The rows come from 5 hidden closed curves, with some noise, and rows from the same curve form a group. Each curve winds through 8 dimensions. The rows are also pushed far along 4 directions, which tell nothing about the answers.
In the rows, 128 means zero.
Some rows, each with its group after it:
[125 128 104 130  82 121  89  93 142  88 156 112 133 111 164]
(2)
[ 79 113 139 128 151  96  98 150 133 141 114 142 114 174  89]
(2)
[114  98 149 123 145  93 139 170 121 142 109 135 114 147 108]
(4)
[122  97  88 126  93 119 112 130 119 180 128  71  96 136 106]
(4)
[ 93 134 120 122 183 184 168 156  97 196  76 146 111 169  83]
(3)
[ 92 117 153 136 135 105  84 132 128  98  88 139  97 175  83]
(3)
[161 104 117 122 117 163 129 158 107 162 184 126 104 111 171]
(1)
[126 108  90 127 145 162 138 162 120 183 141 109 133 164  80]
(0)
[157 158 100 119 114 157 172  96 128 141 105 138 141 118 110]
(2)
[130 158 133 132  87  91 110  42 144  72 124 127 134  96 152]
(0)
[152 151 142  95  80 120 155  93 136  94 110 151 131 105 122]
(1)
[134 116  99 114 145 164 163 141 123 213 139 139 111 145 128]
(0)
[118 113 117 162 140 107  71 165  86 115 152 111 112 111 154]
(4)
[115 104 102 150  97  94  59 147 120 121 123  92  93 140 106]
(3)
[110 119 125 150 134 141  86 161 105 116 120 120 114 135 140]
(1)
[126 135  97 132 112 116 103 130 109 146 102 124 108 123 121]
(2)
[ 83 141 162  84 142 167 153 134 137 158  69 152  95 167  73]
(4)
[108 137 158 133 209 158 160 162 121  90 129 184 188 164 111]
(0)
[169 148  95 139 131 170 154 124 104 175 115 140 110 118 129]
(0)
[154 149 131 119 110 126 141 114 151 132 105 121 124 102 138]
(3)
[114 158 155 118 131 104 144  65 173 118  95 157 127 139 124]
(2)
[104 121 113 135 171 111 127 149 106 144 182 128 162 113 153]
(2)
[108 159 149 107 115 124 127  98 131  76  91 163 127 136  90]
(4)
[105 149 173 121  92  97  89  67 137  60  65  95 111 125  93]
(3)
[127 154 183 102  93  77 143  77 159  75  63 151 102 123  91]
(4)
[103 169 180 110 109 110 136  34 168  48  78 146 130 112 139]
(1)
[125 138 163 119  95 118  88  93 152  53 136 116 121 113 135]
(0)
[122 145 145 129  91  88  96  82 126  82 111 135 107 125 110]
(3)
[112 139 120 113 162 152 171 135 128 177  80 129 137 163  59]
(0)
[ 98 154 160  97 101 131 115  86 137 106  81 136  86 127 106]
(1)
[157 144 148 110 125 203 189  82 144 156  60 118 111 144 118]
(3)
[142 133 105 117 141 173 162 131 126 165  99 147 129 169  75]
(0)
[138 120 139 149 166 168 139 145 138 101 151 153 156 156 143]
(2)
[145 135 160 100  99  86 158  94 160 106  93 153 116 122 116]
(4)
[ 96 128 136 129  96  61  62 103 120 122 100  94  94 141  70]
(3)
[117 145 187 112 151 143 149 121 142  81 135 151 143  96 181]
(4)
[158 181 137 126 105 117 150  58 152 114 105 135 125  81 150]
(3)
[112 124 129 144 168 146 146 166 100 109 133 159 158 147 117]
(4)
[136 135 195 103 153 116 200 116 164  94  90 183 147 139 127]
(4)
[ 93 111 136 130 197 128 148 191 111 166 152 130 152 133 127]
(0)
[ 86 106 138 141 163  92  94 168 123 119 148 150 135 159 123]
(2)
[134 134 149 111  93 111  93 117 125  94 164 132 104  96 153]
(1)
[136 110 152 107 134 144 171 122 149 176  48 110 107 180  65]
(2)
[133 145 150 143 157 106 142  97 142 136 110 122 130 125 122]
(2)
[148 150 131 129 162 160 184 128 127 100 123 168 185 121 146]
(2)
[144 123  98 142  92 119  91 114 116 159 130  62  98 116 103]
(1)
[ 94 149 136 116 152 107 133 112 146 132 107 120 144 140  70]
(0)
[ 95 135 128 151 142  70  84 114 129  54 203 168 169 107 186]
(1)
[116 152 105  91 106 164 156 128 126 199  67 120  92 139  65]
(3)
[165 133 114 124 106 108 142 109 114 101 134 149 150 105 152]
(3)
[111 115  81 143 135 127  95 177  65 151 176 117 124 102 152]
(3)
[130 170 184 104 158 148 204  60 168 120  63 162 138 137 112]
(1)
[123 164 167 111 135 121 127  94 150 111  94 115 131 132  64]
(1)
[171 148  99  95  68 164 167  87 131 185  75 156  77 146  88]
(0)
[137 151 129 136 142 118 146 104 123 133  93 137 122 115 125]
(4)
[148 126 135 138 159 134 170 111 140  77 148 185 186 146 157]
(3)
[ 63 129 142 121 120 117  68 127 125 121 107 102  90 146  96]
(2)
[125 145 120 105 119 102 136 109 131 115 157 163 150 112 136]
(2)
[108 118 105 147 111  69  57 163  99 105 187 119 134  95 160]
(4)
[128 146 142 121 162 146 155 127 141 109 192 174 166 115 162]
(0)
[141 161 127  97 138 160 197  94 147 149  75 153 146 145  78]
(0)
[138 158 144 122  64  79  97  49 138  60 111 136 110 107 121]
(3)
[135 113 104 133 137 141 150 130 107 198 114 105 100 130 129]
(1)
[153 170 122 110  47  78  98  57 153  86 129 138 115  79 148]
(4)
[146 112 112 160 143 145 141 129 115 112 177 119 163 101 203]
(1)
[151 129 139 127 100 116 125 108 141 136  70 126  89 147  99]
(1)
[127 122 117 112 103 181 140 102 143 199  74  83  70 155  93]
(4)
[167 141 128 145 127 119 124 119 132  99 151 139 141 105 149]
(0)
[162 131  95 127 145 187 158 157 112 201 152 121 132 135 108]
(1)
[ 92 112  82 149 103  60  40 141 101 165 141  92  81 124 123]
(2)
[143 126  74 106  87 150 135 100 124 228 113 119  67 147 103]
(0)
[141 145 157 117 192 168 220 142 122 107 119 195 200 127 154]
(3)
[160 164 122 105  73 123 139  70 154 126 119 151 116 101 143]
(4)
[ 60 160 171 124 149 102  94 119 123  97 100 131 115 130  82]
(2)
[137  78  96 155 129 140  71 208  81 188 166  91  81 139 138]
(1)

New rows. What belongs after each?
[120 144 107 126 134 134 140 111 107 145 109 148 121 135 109]
(3)
[123 108 120 169 165  99  85 176  79 155 162  83 114 107 131]
(2)
[132 133  93 126 129 123 129 125 134 172 173 110 130 114 121]
(0)
[126 131  74 125  68 108  91  89 106 160 116 119  84 137 104]
(0)
[150 100 123 148 142 162 139 155  96 129 153 107 147 118 172]
(3)
[ 94 150 158 127 172 124 132 138 129 166  72 133 106 145  88]
(3)
[ 95 132 150 157 145  90  94 108 125  54 147 115 160 104 164]
(1)
[149 133 115 123 113 106 135 114 111 113 114 142 140 117 128]
(3)
[157 136 139 137 156 155 161 137 113 186  96 116  96 125 110]
(2)
[166 126 108 103  52 104 136  99 132 104 149 128 136  77 184]
(2)
[151 106 105 141 143 132 149 166 132 128 156 127 173 127 153]
(3)
[133 126 150 131 171 141 167 132 127 145 130 154 152 148 131]
(3)
[145 137 112 123 106 114 116 122 142 103 207 112 155  84 147]
(0)
[152 152 153 120 131 137 162 114 125 145  94 138 108 110 120]
(2)
[168 153 109 120 102 108 129  94 130 133 151 129 132  93 132]
(1)
[ 99 115 177 107 178 143 174 157 135 121 105 177 151 164 131]
(0)
[ 78 136 141 129 161 118 114 128 135 158  73 139 104 164  95]
(2)
[126 132  97 135 165 162 162 131 126 158 159 160 152 143 142]
(3)
[126 133 158 147 172 124 128 148 107 150 107 111 109 126 106]
(2)
[133 127 112 161 157 130 122 164 104 139 165 122 141  95 176]
(3)
[ 70 141 130 123 129  85  77 141  95  98  83 117 124 142  56]
(0)
[169 144 105 120 132 164 195  88 132 143 117 178 147 139 138]
(3)
[ 92 145 141 111  97 125  90  91 142 109 112 116  97 127 114]
(2)
[142 149 142 110  93 107 154  46 172  93 123 122 136 107 137]
(4)
[169 115 116 132  80  77 113 125 114 119 141 105 121  89 147]
(2)
[103 143 114 154 111  66  57 124 104 121 129  86 101  89 126]
(3)
[136  96 138 146 173 158 145 169 117 124 142 167 140 168 148]
(3)
[142 124 100 128 126 117 137 147  91 141 130 134 142 114 133]
(3)
[168 139  89 117  57 155 130  60 158 120 138 120 118 109 164]
(2)
[133 140 124 160 171 141 132 149  96 122 155 144 150 105 163]
(0)
[123 137 162 138 188 169 177 129 151  64 127 173 203 143 168]
(2)
[150 150 133 132 120 139 162  63 145  98 135 149 155 107 175]
(0)
[140 143 117 116 121 178 172  91 152 142  71 134 135 152 115]
(2)
[128  83  89 157 155 130 119 174  99 150 147 132 139 169 122]
(3)
[146 137 140 121 109 109 136  89 138 118 129 135 135 125 126]
(3)
[115 173 134 109 130 141 153  57 162 115 105 164 132 136 110]
(3)
[ 94 166 186  85 109 110 132 105 160  96  64 109 110 118  55]
(0)
[158 151 124 110 127 133 186 120 147 110 131 154 186 101 144]
(3)
[165 141 107 100  71 172 148  99 130 146 123 115 105  99 144]
(3)
[144 137 104 109 122 178 159  99 160 196 123 120 111 146 117]
(3)
[143 117 173 143 160 138 135 139 150  65 173 137 169 116 182]
(0)
[122 125  80 135  84 103  89 103 100 136 148 129 109 126 130]
(0)
[160 138 134 124  79 103 110  75 147  67 130 158 117 121 147]
(3)
[109 143 180 144 180 133 146 106 134  92  98 122 163 132 134]
(3)
[117 142 145 124 120 156 134 100 144 148  49 143  70 178  70]
(3)
[116 149 147 130  85  92  81  79 144  68 100 142  91 132 107]
(3)
[138 109 164 109 175 195 200 162 136 131 136 164 165 142 176]
(2)
[ 98 133 162 120 181 149 147 169 140 128 154 132 152 136 105]
(0)
[121 135 146 128 179 194 166 158 103 133 116 158 143 141 137]
(0)
[100 115 146 141 180 115 139 164 142  89 131 143 189 156 116]
(3)
[145 117 149 133 177 140 161 174 118 118 151 160 170 120 173]
(3)
[ 94 144 141 142 124  55  57 140 117  94 134 105 119  91 129]
(3)
[110 129 134 131 163 144 137 164  99 101 130 165 153 138 125]
(4)
[135 115 127 140 134  93  97 164 104 107 165 134 140 102 164]
(3)
[110 149 115 137 123  99 106 120 110  91 162 129 152  95 132]
(2)
[169 110 123 118  87 130 157  99 145 136 109 122 123 130 149]
(0)
[154 143 112 108 120 140 181 127 139 151 100 134 154 120 114]
(3)
[ 97 137 104 135 127 109  96 139  99 134  85 104 121 140  68]
(2)
[157 106  85 127  99 140 123 124 126 213 135  77  99 139 114]
(3)
[101 127 139 142 138 145 102 140 116  95 121 132 128 131 153]
(1)
[ 79 122 128 138 183  97 114 168 114 121 150 119 171 138  96]
(0)
[160 123 100 109  67 151 113 108 139 128 138 109 106 133 104]
(0)
[168 102 117 123  76  87 121 138 116  81 174 146 149  94 187]
(0)
[162 144 105 131  51 106  94  71 138  98 129 137  83 105 142]
(3)
[133 131 111 106 144 154 172 141 131 219 100 117 105 138  96]
(0)
[121 141 185 129 124 100 109  92 170  66  96 113 125 131 112]
(0)
[132 105 125 158 171 144 129 152 106 145 161  99 156 121 168]
(3)
[123 135  79 114  97 114 125 137 126 175 113 104 119 124  84]
(3)
[137 127 136 112 100  86 116 153 119 105 167 127 131  74 159]
(0)
[149 124 126 109  76 138 118 108 132 115 132 104 118 112 134]
(3)
[132 113 118 139  74  84  56 117 133 133 109  59  74 123  99]
(0)
[134 159 169 136 151 149 168  90 143  80 108 169 148 124 150]
(3)
[101 108 104 135 156 147 129 151  98 165 149 153 131 164 130]
(0)
[150 142 119 108 101 172 186  54 154 171  67 138 107 155 119]
(0)
[184 114 137 122 131 146 196 141 127 136 138 149 158 109 173]
(2)
[130 172 146 112  78  98 123  58 146  54  87 154 125 114  94]
(4)
[141 129 111 133  93  91  93 136 131 122 126  93 120  95 133]
(3)
[133 161 173  99 146 158 179 116 166 109 137 158 149 115 120]
(0)
